There are 8 hidden switches. A switch that is on adds its own fixed numbers to the row, and there is some noise. The rows also spread widely along 10 directions, which tell nothing about the answers.
Known rows, each followed by its switches (1 for on, 0 for off):
[  4  -2  13  -3   9  23 -26  -5  16 -20 -13   0 -16  -9   4   1 -23  36
   0  15  -7 -11]	1 1 0 1 0 1 0 0
[ 11  -2  -7   6 -18  12  -3  -1 -30   8  -1  -6   8  21  47   0 -32  -3
  -5  21 -26   1]	1 0 0 0 0 1 1 0
[ 27  -1   9 -10   7   6  25   7   0   5  19   3 -13  -5  -1  -9   1   0
  -1   6 -24  -1]	0 1 0 1 1 0 0 0
[ 37  -7  -2 -14  21   4 -13  -1  12   1  18   4  -7  -4  22  -1 -17  20
  10 -10   1 -26]	1 0 0 0 1 1 0 1
[ 10 -16 -30  13  25   7 -17 -25  22 -11  17   4   6 -20  45  18 -14  16
  24 -10  23   1]	0 0 1 1 1 1 0 1
[ 28  -9  -8  34  -9  19  -8  11 -12   3  -1 -11   8  15  39  -4 -11   5
   4  39 -25  12]	0 1 1 0 0 1 1 1
[ 10  -1 -15   9  -8  26   0  16  16 -24 -13 -20  -2  -5  16 -12  15  11
  27  17  11  11]	1 0 1 1 0 0 0 0
[ 11   8   6  -5 -10  10  33  -7 -35   3   1  -5   4   5  18   2 -10 -13
   2  15 -35   4]	0 0 0 1 0 0 1 1
[ 12  -8   4   9   3   8 -11 -17  16   9  -5  30 -15 -24  39   1   0  27
  10  20 -23  26]	0 1 0 1 0 0 0 1
[ 26 -20   0 -18  -2  15  -7  22 -11  17  12  26 -10  -2  42  -9 -32  14
  -2   5 -25   5]	1 1 1 0 1 1 1 0
[-13   8  11 -28 -14  26  22   7   7 -25 -21   5 -27  -9  11  -8  -6  14
  33  -8 -17   0]	0 1 0 1 1 0 1 0
[ 19 -10  18 -17  13  10   8  20 -36  -3   4  -3  12  -7 -13   7 -18  -6
 -10  -1  -1 -18]	0 0 0 1 1 0 1 1
[  1  21  -4  26   2  12  30  -1 -19 -21  -4 -18   5   6 -10   9  16   0
 -17  18 -24  16]	0 1 1 1 0 0 0 0
[  4   5   7   3   0  22 -10  38 -23 -35 -15 -19  -6  27 -14   7 -16  17
 -14 -10   6 -29]	0 1 0 0 1 1 1 1
[-10   8  -1  28  -8  16  -7 -14  15 -19  -6   7 -12  -4  -5  21  -2  29
 -21  38   0  24]	0 0 0 1 0 1 0 1
[ 22 -18   5  15  23  12  -9  28 -24  -8  -2  -4  22 -13  -4   0   5   3
 -14   1  14  -1]	1 1 0 1 0 0 0 1
[ 23   6  -8 -13  -5  11  45 -11  18  -7  45   2 -19  -2 -10   5 -13  -1
  -2  16 -10  -1]	1 0 0 1 1 1 1 1
[  7  -9  15  27  14  16 -52 -27  12  -9 -20   2   9 -16  21  21 -18  33
   1  40  -3   6]	0 1 0 0 0 0 0 1
[ 33  -2  17 -10  13  10 -10   1  13   7   0   1 -18 -10  11 -14  -6  22
  13  10 -25 -12]	0 1 0 1 0 0 0 0
[  7   6  12 -11  -4  23  10  11 -17 -18 -31  -3   1  -9  19  -5  -5  14
  19  14 -21   4]	1 0 1 0 1 1 0 1
[  7  30 -10  18  -6   8  -3  -9 -14 -19  -6 -18 -12  36  13  15 -10  22
 -23   7 -31  -7]	0 1 1 0 0 0 0 0
[ -1  -2   5 -11 -20  17  30   6  13 -10  14  -8  -4   2 -31   1 -14 -11
 -11  42 -10  13]	0 0 1 0 0 0 0 0
[  8   7 -22  20  -7   7   9 -21  -7   0  -3   2  -7  15  71  -1  -9   8
  16   2 -34  12]	0 1 0 1 0 1 0 1
[ 34   7  -1  -8 -12  14  24  29 -12   6  -6   9 -21  15  34 -28   5  17
   3   6 -48   7]	1 1 1 0 0 1 0 1

New rows, each followed by its switches (1 for on, 0 for off):
[ 16   4  -3   2   5   4  -2  28 -28  -4  13  -3  -5  30  -6   2 -20  10
 -49  -9 -12 -16]	1 1 0 0 0 1 0 0
[ 32  -3   2  23   8   8 -10  12  -5   8  -4  -5  -3  -1  26 -12  14  13
   5  14 -18   7]	0 1 0 1 0 0 0 0
[-19  24 -16  -2 -27  12  47  -8 -13 -27   7  -5  -9  24  12  12  -9  -5
 -11   6 -19  12]	1 0 0 0 1 1 0 1
[-12  14  -7  11   8  16 -13 -18  -7 -40  -6 -21   9   6 -11  32 -17  17
 -18   3  21 -12]	1 0 0 1 0 0 0 1
[ 19   6  12  22  21   9  -2 -15 -12 -13 -12 -14   8 -11  10   7   9  12
   9  12 -16  -3]	0 1 0 1 0 0 0 1
[ 34 -16 -11   1  14  14 -10  40  20 -11   2  -7 -13   0  13 -22  19  16
  26 -24  22 -16]	0 1 0 1 0 0 0 1
[ -2   8 -23  -6 -11   5  48  11  -1 -15  27   4 -21  25   6  -2  -6  -5
 -14 -24 -13   1]	0 1 0 1 0 1 0 1
[ 22  12 -15  20  -6  13  -1   5  -1 -14  -6  -9 -11  11  36  -3   7  22
  12   9  -8   5]	1 0 0 1 1 1 0 1
[ 14   8 -18  15   2  17 -22 -12   1 -25  22 -21   2  24  12  28 -37  16
 -18  17   0 -17]	1 1 1 0 1 0 1 0
[  0   8  18   7  29  10 -12   0 -35 -23 -29  -3  16 -11  -7  18  -1  18
 -14  -8 -11  -9]	0 1 1 0 0 0 0 1
[ 24  18  -7  17   9   6  19  -9   4 -17  22 -22  -6   7 -10   9   5   9
 -13  13  -4  -8]	1 0 0 1 1 1 0 0
[-25  15  -7  23 -26  19  15   4 -15 -27  -8  -3  -5  24  -1  17 -18   7
 -34  36 -22  28]	0 1 1 0 1 1 0 0
[ 10   6  -4  10 -30  31   9  15  -5 -14 -13 -15  -7  15  26  -7 -10   9
  12  44 -21  15]	1 0 1 0 1 1 1 0
[-17  14   8 -11  -8  22  28  16 -16 -40 -20 -22  -9  13  -7  -4 -12  -1
   9  -9 -12 -14]	0 1 0 1 1 1 0 0
[-10  23   7  17   2  14  17  -6 -20 -28 -22 -13  11  -6 -21  17  16   8
 -20  21  -9  16]	1 0 1 0 0 0 0 0
[-10  -2 -12 -19  -5  26   5   7   7 -28  -8  -1  -5 -12   8   5 -11  12
  15  -8  15   0]	1 0 1 1 0 0 1 0
[ 16 -24  -7   0   5   9 -25  16 -43  13   5  12  19  -2  61   1 -33  -1
  -4 -11  -6  -2]	1 1 0 1 1 0 1 0
[ 28  10 -13  20  -1   2   5  -3 -19  14   6  -6  -3  14  37   1   8   6
  -2   5 -24   4]	0 0 0 1 0 0 1 0
[-16   8  21  -7   6  11  32  -2  -5 -20 -16   5  -2 -22 -16   2  13   0
   7   2 -12  14]	0 1 0 0 1 0 0 0
[ 31   7   2 -13  23  12 -30  16 -15 -17  -4 -15  -2  13  14   3 -20  26
  -3 -19  -9 -37]	1 1 1 0 1 0 0 0
[ 16 -29  -7 -24   7  16  -8  42 -21  -5   4   6   8   0  31 -13 -23  -2
   8 -31  13 -16]	1 1 0 1 1 0 0 1
[-14   0   1  -9 -16  19  14 -10  12 -11 -18  19 -17 -13  33  -4  -4  15
  24   9 -20  24]	0 1 0 1 0 0 0 1
[-11  -3  13 -13  -9  31 -10  18 -19 -32 -10   6   2  -3 -17  16 -38  19
 -31  25  -6   5]	1 1 1 1 1 0 0 1
[-19 -18 -11   7  -1  25  -9  24 -32 -20 -33  10  22 -24  48   1  -2   5
  23  -9  12  26]	1 1 1 1 1 0 1 0
[  5   6  11  -4  10  10 -18  -3  21 -16   6   8 -23  -2 -18  15 -11  32
 -17   4  -2 -10]	0 1 0 0 1 0 0 0
[ 16  -9 -10 -11   5   9  40  35 -18  -1  14   7   2 -10   1 -17  14 -11
  -5 -13  -8  13]	1 1 1 1 0 0 0 0
[ -9 -10 -14  16 -26  21  10   0  20 -10  -7   8  -3  -7  27  -5   1   6
  12  37   4  36]	1 0 0 0 0 1 0 1
[ -3  28  -6  26  -4  26  17   2  -4 -47 -25 -25  -4  -1 -13  17  29  18
  12  13   5   9]	0 0 1 1 1 0 1 1
[ -6   5   1 -14   5  -1  44  -5 -11  -3  12   9  -8   3   1  -1  -6 -10
 -10 -17 -25   0]	0 1 0 0 0 1 0 0
[ 15 -12 -10  37  31  -1 -22   9 -27  -6   9 -20  35   1   0  18  -4  -1
 -31   0  28  -9]	1 0 0 0 0 1 0 0
[ 25  -2   8  -4   7   3  34  -8  -8   4  12 -14  10  -4   0  -3   4 -17
  12  15 -20  -4]	0 0 0 0 0 0 0 1
[ 14  21  -5  12   8  10 -15 -25 -26 -16   8 -15   4  17  11  32 -27  21
 -27   8 -12 -20]	1 0 0 1 0 0 1 1
[ 24   0   5   3  25   9 -15  20 -27 -19   1 -29  11   9 -13  13  -8   8
  -5 -19  17 -38]	0 0 0 1 1 0 1 0
[-18 -27  15 -30   3  21 -11  26 -11 -16 -13  24   8 -30 -19   7 -26  10
 -16  -3  26   2]	1 0 0 1 0 0 0 1
[-10  24 -11  21   6  10  35  -3 -30 -37 -24 -46  15  18  16   0  21 -18
  24 -19  -8 -10]	0 1 0 1 0 0 0 0
[ 16  10 -19  26  -1  18   6  -7  17 -25   0 -27  -5   5  32  -5  14   8
  31   9   2   5]	1 1 0 1 1 0 0 0
[ -1  -5   5   1  -7  33 -20  33  -7 -39 -40 -14  -2   0  20  -6  -4  21
  26   6   2   0]	0 1 1 1 1 0 0 1
[ 31 -11   9   5   5  15  -2  19   7   4   1  13 -14 -14   8 -10  11  21
   9  12 -10   5]	0 1 0 1 0 0 1 1
[  8   4 -28 -11 -24  20  38  15  29 -18  33  -3 -20  10  -4  -6   1   0
   4  13   5  17]	1 0 1 1 1 0 0 0
[  7   6  19 -15   2  34   1  31   3 -38 -28 -18 -10 -16 -39  -6  11  24
  10  13  12  -9]	1 0 1 1 0 0 1 0
[  3   4 -10  10   6  18 -17  17 -23 -32  -2 -27  15  15 -18  19 -18  10
 -31   6  19 -14]	1 0 1 1 0 0 0 0
[ 14  10  18 -16  -7  28  20  -3   6 -22  -9 -10  -8 -13 -22  -1  -9  13
   6  45 -24   5]	1 0 1 1 0 0 0 1
[ 23 -10 -13 -10  13  -1  43   6  15   1  26   3  -4  -7  12 -16  17 -15
  26 -23  -3  -1]	0 1 0 0 0 0 0 1
[ 18 -16   0  11  22  17 -36  39 -32 -13 -17 -10  10   2  18  -3 -10  20
  -6 -22  17 -22]	1 1 0 1 0 1 1 0
[  6  -1 -34  28 -21  20   3  14 -29 -17  28 -13  10  39  24  17 -39  -4
 -41  24  -7   9]	1 1 1 1 0 1 1 1
[ 29   2  -8  -7   6  11  -8  30 -10  -1   8   7 -11   0   9  -1   2  24
 -16  -7  -4  -3]	1 0 1 1 1 0 0 0
[  7  13  -2  -6 -20  20  18  15  12 -10  -6   9 -33   7   7 -13   5  24
  -1  18 -32  18]	0 1 1 1 0 0 0 0
[ 33   8   1  10  -4  15  17  -5  21  -2  -3  -6 -16  -5  18 -13  18  17
  28  27 -19   8]	1 0 0 0 0 1 1 1
[ 34   1 -18  35  -3  17  -7  10 -15 -16  11 -33   9  32  41  -2 -16   2
   2  23 -11  -9]	1 1 0 1 1 1 0 1
[ 24  -2  -7  15  -4  13  27  28 -25 -14   8 -30  11  20   8 -10   4 -21
   7   8  -9  -5]	0 1 0 1 1 0 0 1
[ 25 -16  -8   0  -8  17  -4  45  19  -3   2   1 -17   4  18 -22  12   8
  26  -6  12  -1]	0 1 0 0 1 0 1 0
[ 33  16  -8  22  -4   8  31  16  -4 -13  28 -21 -11  27 -15   0  13  -2
 -21  17 -17  -1]	0 1 0 1 1 0 0 1
[ 14  20  -7 -20  -8  23 -22  -6   9 -23 -10 -11 -28  18  21   4 -24  40
   6   1 -15 -22]	1 0 1 1 0 0 0 0
[ 22  -2  -7   6  -5  23   1  40 -19 -22 -20 -25  -1  25  30 -22   0   6
  17  -6  -7 -14]	1 1 0 1 0 1 0 1
[-24 -15  -7   9 -14   8 -22   7 -10   7 -14  32  -3  -1  36   9 -21  18
 -24   9   1  26]	0 0 0 0 0 1 0 0
[ 19  -7 -23  18  -2  19 -22  16  14 -20   8 -23   0  13  14   4  -7  10
   8  12  21  -5]	0 0 1 1 1 0 0 0
[ 21  -9 -17  -5   8  13   8  14  25  -9  16  12 -18 -11  17 -10  12  17
  15 -17  10   3]	1 1 0 1 0 0 0 1
[ 20 -26  -2  -5  -2  30 -34  39  14  -9   2  21 -13 -13   5  -3 -16  36
  -9  16  14   8]	1 1 1 1 0 0 1 1
[ 30  22   8   6   4   7  28   5 -25 -12  15 -14  -1  11 -21   9   7   5
 -30  15 -20  -6]	1 0 0 1 1 0 0 1
[ 10 -18 -16  -7   2  16 -18  13  -5  -6  -3   6   8  -5  43   6 -15   7
  26 -13  15  -4]	0 0 1 0 1 0 1 1
[ 10   6  17  -6 -13  18  22  -4  23 -14  -1  -9 -17   3 -23  -4  -9   8
   5  42 -17   0]	0 0 0 0 0 1 0 1
[ 10  10 -25  12  13  -6   9  -7 -17  -6  29 -10   0  24  16  16 -11   0
 -28 -28  -3 -14]	0 1 0 1 0 0 0 0
[ 22  -1   6  -4   4  32 -12  29  14 -30 -23 -16  -9  -8   7 -13   9  24
  38   4   5 -12]	1 1 1 0 1 0 1 0
[  3 -11  -4  17  -6  24 -36  13  -1 -22  -2  -8   7   7 -14  23 -29  22
 -31  39  17   3]	0 0 1 1 0 0 0 1
[ 10  -6  -9  -6 -11   3   8  15  -3  18  17  34 -16  -6  17  -4   1  17
 -29   3 -10  25]	1 0 0 1 0 0 0 0
[ 22 -18 -14  16   3   4  -3  20  -9   7  41  13  11  -1  -8  16 -14   1
 -46  17  19  12]	1 0 0 1 1 0 0 1
[ -6  -7 -14   4  -7  26   2   3  24 -29 -11  -3   1  -9  17   0  -2  12
  25  13  11  15]	1 1 1 0 0 0 0 1
[ 17 -15 -10  32  18  11 -32  21 -31  -4 -13  -1  23  -3  31   9   0  16
 -14   2   5   7]	0 1 1 1 0 0 0 1
[ 10 -21   8 -13   5  24 -28  13   7 -13 -17 -13   2 -12  11  -4 -17  12
  32   3  20 -19]	0 0 0 1 0 0 1 0
[-10  -6  24 -20 -10  21 -20  10  -9 -15  -1  14 -13   2 -20  13 -47  19
 -35  24 -15  -6]	0 1 0 1 1 0 0 0
[ 29  -2  -3   7   6  18  39  29 -14 -27  17 -38  15   9 -22 -10   9 -23
   6   5   8 -12]	1 1 0 1 1 0 0 1
[ 31 -27 -13 -19   4  19  -9  40  10  -1   4   6  -1 -11  20 -17  -5  12
  18  -9  17  -4]	1 0 1 1 0 0 0 1
[ -3   7 -14  11 -16  23  -3  -1  30 -23  -8   3 -24  -3  30  -5  10  29
  21  10   0  22]	1 1 0 1 1 0 0 0
[-17 -15  -1 -32   0  19  36  28  14 -25   8   8   4 -25 -45  -3   0 -11
  -3  -5  30   8]	1 0 1 0 0 0 0 0
[  5  -1 -15  -5 -23  26 -19   6   0 -14 -10 -12 -12  26  48  -6 -37  13
  14  16 -23  -4]	0 1 1 1 0 0 0 0
[  6  11  11  10  -8  17 -23  14 -15 -13 -34  10 -20   5  24   3   0  43
  -6  10 -20   4]	0 0 0 1 1 1 0 1
